There are 2 nested groupings, the coarsest first. Each group lies inside one group of the grouping before and may be the whole of it. The rows also spread widely along 2 directions, which tell nothing about the answers.
(in the rows, 128 means zero)
Some rows, each with its group in each grouping after it:
[156 133 183 127 126 121 110 136 162 138 159 119 131 122 127 155 140 130
 142 124 109 133 109 103 137  98 150 128 106 153] => zagob Kudop
[136 143 144 110 115 126 128 137 121 128 138 141 141 135 107 174 160 110
 105 112 106 162 113 134 149 107 111 113 121 145] => tutut vip
[ 99 150  88 107 148 111 130 138 115 125 106 123 149 180  92 176 165 102
  61 150 127 181 122 143 186 172  86 125 119 141] => tutut nal
[139 155 136 134 135 103  87 133 113 157 130 113 109 174 116 141  98 126
  95 162 166 137 108 143 152 147 104 137 113 117] => zagob Pud
[120 145 107 112 128 138 124 134 105 132 134 137 129 149 101 136 140 119
  71 133 142 165 106 136 146 133 117 120 132 120] => tutut falag
[116 154 101  93 123 127 116 135  93 133 141 127 138 152 127 158 153 132
 100 142 136 141  95 135 143 133 106 119 121 134] => tutut fozuv
[116 149 109  96 125 128 128 133 102 135 138 124 135 137 121 169 167 128
 101 124 123 147  93 113 147 117 122 116 124 146] => tutut fozuv
[151 150 156 127 128 117 106 139 146 147 156 121 119 143 130 151 131 145
 130 138 127 129 106 116 141 112 136 120 107 140] => zagob Kudop
[160 145 151 124 127 118  86 137 126 153 166 120 115 142 128 140 128 140
 133 146 138 121 108 125 137 115 128 131 110 137] => zagob Kudop
[117 141 137  93 123 125 139 137 133 116 132 127 153 137 100 198 181 110
  95 108  95 175 123 116 161 133  95 118 104 145] => tutut vip
[140 149 147 123 140 112  95 148 130 144 143 119 122 159 128 154 132 132
 123 144 130 132 116 120 138 128 124 127 109 131] => zagob Kudop
[123 138 147  97 124 126 146 143 142 100 134 127 153 133 105 197 174 105
 102 106  94 178 115 119 161 118 105 117 108 148] => tutut vip
[113 146 113  90 123 119 136 137 117 117 138 120 141 137 123 177 168 119
  97 120 117 154 101 110 154 125 114 119 113 141] => tutut fozuv
[141 152 134 127 142 111  89 139 119 148 136 116 116 163 121 158 133 137
 119 151 134 139 123 137 141 146 114 126 107 131] => zagob Kudop

New rows. What belongs after each?
[113 146 109 111 123 120 131 131 104 123 128 139 133 155 101 149 148 112
  72 135 139 176 110 138 147 150 108 122 124 118] => tutut falag
[167 152 146 128 123 121  86 132 114 167 164 122 106 154 132 117  96 141
 131 149 166 120  84 138 135  98 140 130 115 113] => zagob Pud
[132 145 126  99 122 129 111 141 107 136 143 138 132 157 110 165 153 117
 101 131 119 155 118 148 145 126  99 109 119 131] => tutut vip
[147 141 151 128 140 105 102 137 139 143 147 115 119 141 125 148 138 141
 124 139 122 136 110 120 138 129 118 132 106 136] => zagob Kudop
[149 143 120 103 121 143  90 137  96 151 156 140 128 154 115 129 136 136
 113 133 131 128 100 156 130 102 119 101 130 131] => tutut vip
[108 130 126 103 128 125 151 133 158 117 134 127 168 143  94 172 175 103
  79 123 108 169 102 112 181 124 130 130 118 165] => tutut nal
[139 142 148 125 147 101 116 146 135 129 124 113 120 156 117 171 148 124
 117 143 125 148 123 114 148 149 113 134  98 136] => zagob Kudop
[153 139 164 130 124 114 110 130 157 147 157 121 122 129 121 141 121 124
 120 118 142 131  85 118 150  92 144 145 106 134] => zagob Pud
[113 150  95 100 128 124 120 142  92 132 140 125 132 145 117 167 163 126
  99 143 133 140 103 129 138 132 109 110 122 135] => tutut fozuv
[166 116 183  95  95 159 138 126 174 130 177 140 155  91 115 150 153 123
 150  76  91 139  84  98 128  23 171 116 115 157] => tutut vip
[126 138 110 111 127 142 119 133 136 148 159 126 149 150 110 131 154 121
  96 135 127 147  92 126 155 101 142 119 128 150] => tutut nal
[115 147 106  97 124 126 124 130 109 126 141 129 138 137 120 166 168 121
 107 127 126 141  95 117 140 115 122 120 126 137] => tutut fozuv
[142 161 132 133 136 110  94 131 110 151 140 115 111 168 128 142 114 132
 108 152 162 130 101 144 151 138 115 134 113 109] => zagob Pud
[108 148 126  91 123 120 150 133 138 115 131 127 150 118 115 185 177 118
  99 110 106 152  94  98 155 117 118 124 108 148] => tutut fozuv
[130 152 125 127 150  92  98 146 114 132 118 113 119 176 120 177 142 130
  96 159 134 146 138 133 154 179  92 130 103 129] => zagob Kudop
[168 151 121 127 132 127  49 141  95 183 163 127 100 164 143 105  98 159
 137 161 155  96 100 149 113 107 131 119 125 120] => zagob Kudop
[142 149 143 124 136 108 101 139 132 145 143 113 119 151 118 152 132 139
 116 147 124 130 125 123 135 134 125 135 107 132] => zagob Kudop
[138 134 165 124 135 108 124 127 150 138 135 117 117 141 119 162 121 119
 114 129 143 149 106 112 161 110 130 145 101 131] => zagob Pud
[106 144 108 109 145 123 139 134 130 120 121 124 153 164  99 166 170 102
  80 135 121 180 115 126 183 145 104 123 118 149] => tutut nal
[117 135 130 119 130 131 133 126 123 130 131 138 131 137 113 134 145 113
  77 130 136 170 101 125 140 126 127 125 128 130] => tutut falag
[114 131 138  98 108 121 163 133 152 105 139 124 152 107 118 192 188 113
 112 101  92 160  84  93 154  90 134 128 104 156] => tutut fozuv
[101 154  94  97 135 110 127 138 101 118 122 122 135 142 116 181 175 114
  89 132 121 160 112 122 162 146  98 119 113 137] => tutut fozuv
[132 142 129 102 111 137 135 140 129 131 161 129 138 113 132 155 166 124
 126 104 112 133  74 111 143  79 145 122 120 148] => tutut fozuv
[114 173 100 139 159  81  82 143  66 146 100 117 102 219 111 176 112 121
  56 190 181 155 134 166 165 225  50 139 103  94] => zagob Pud
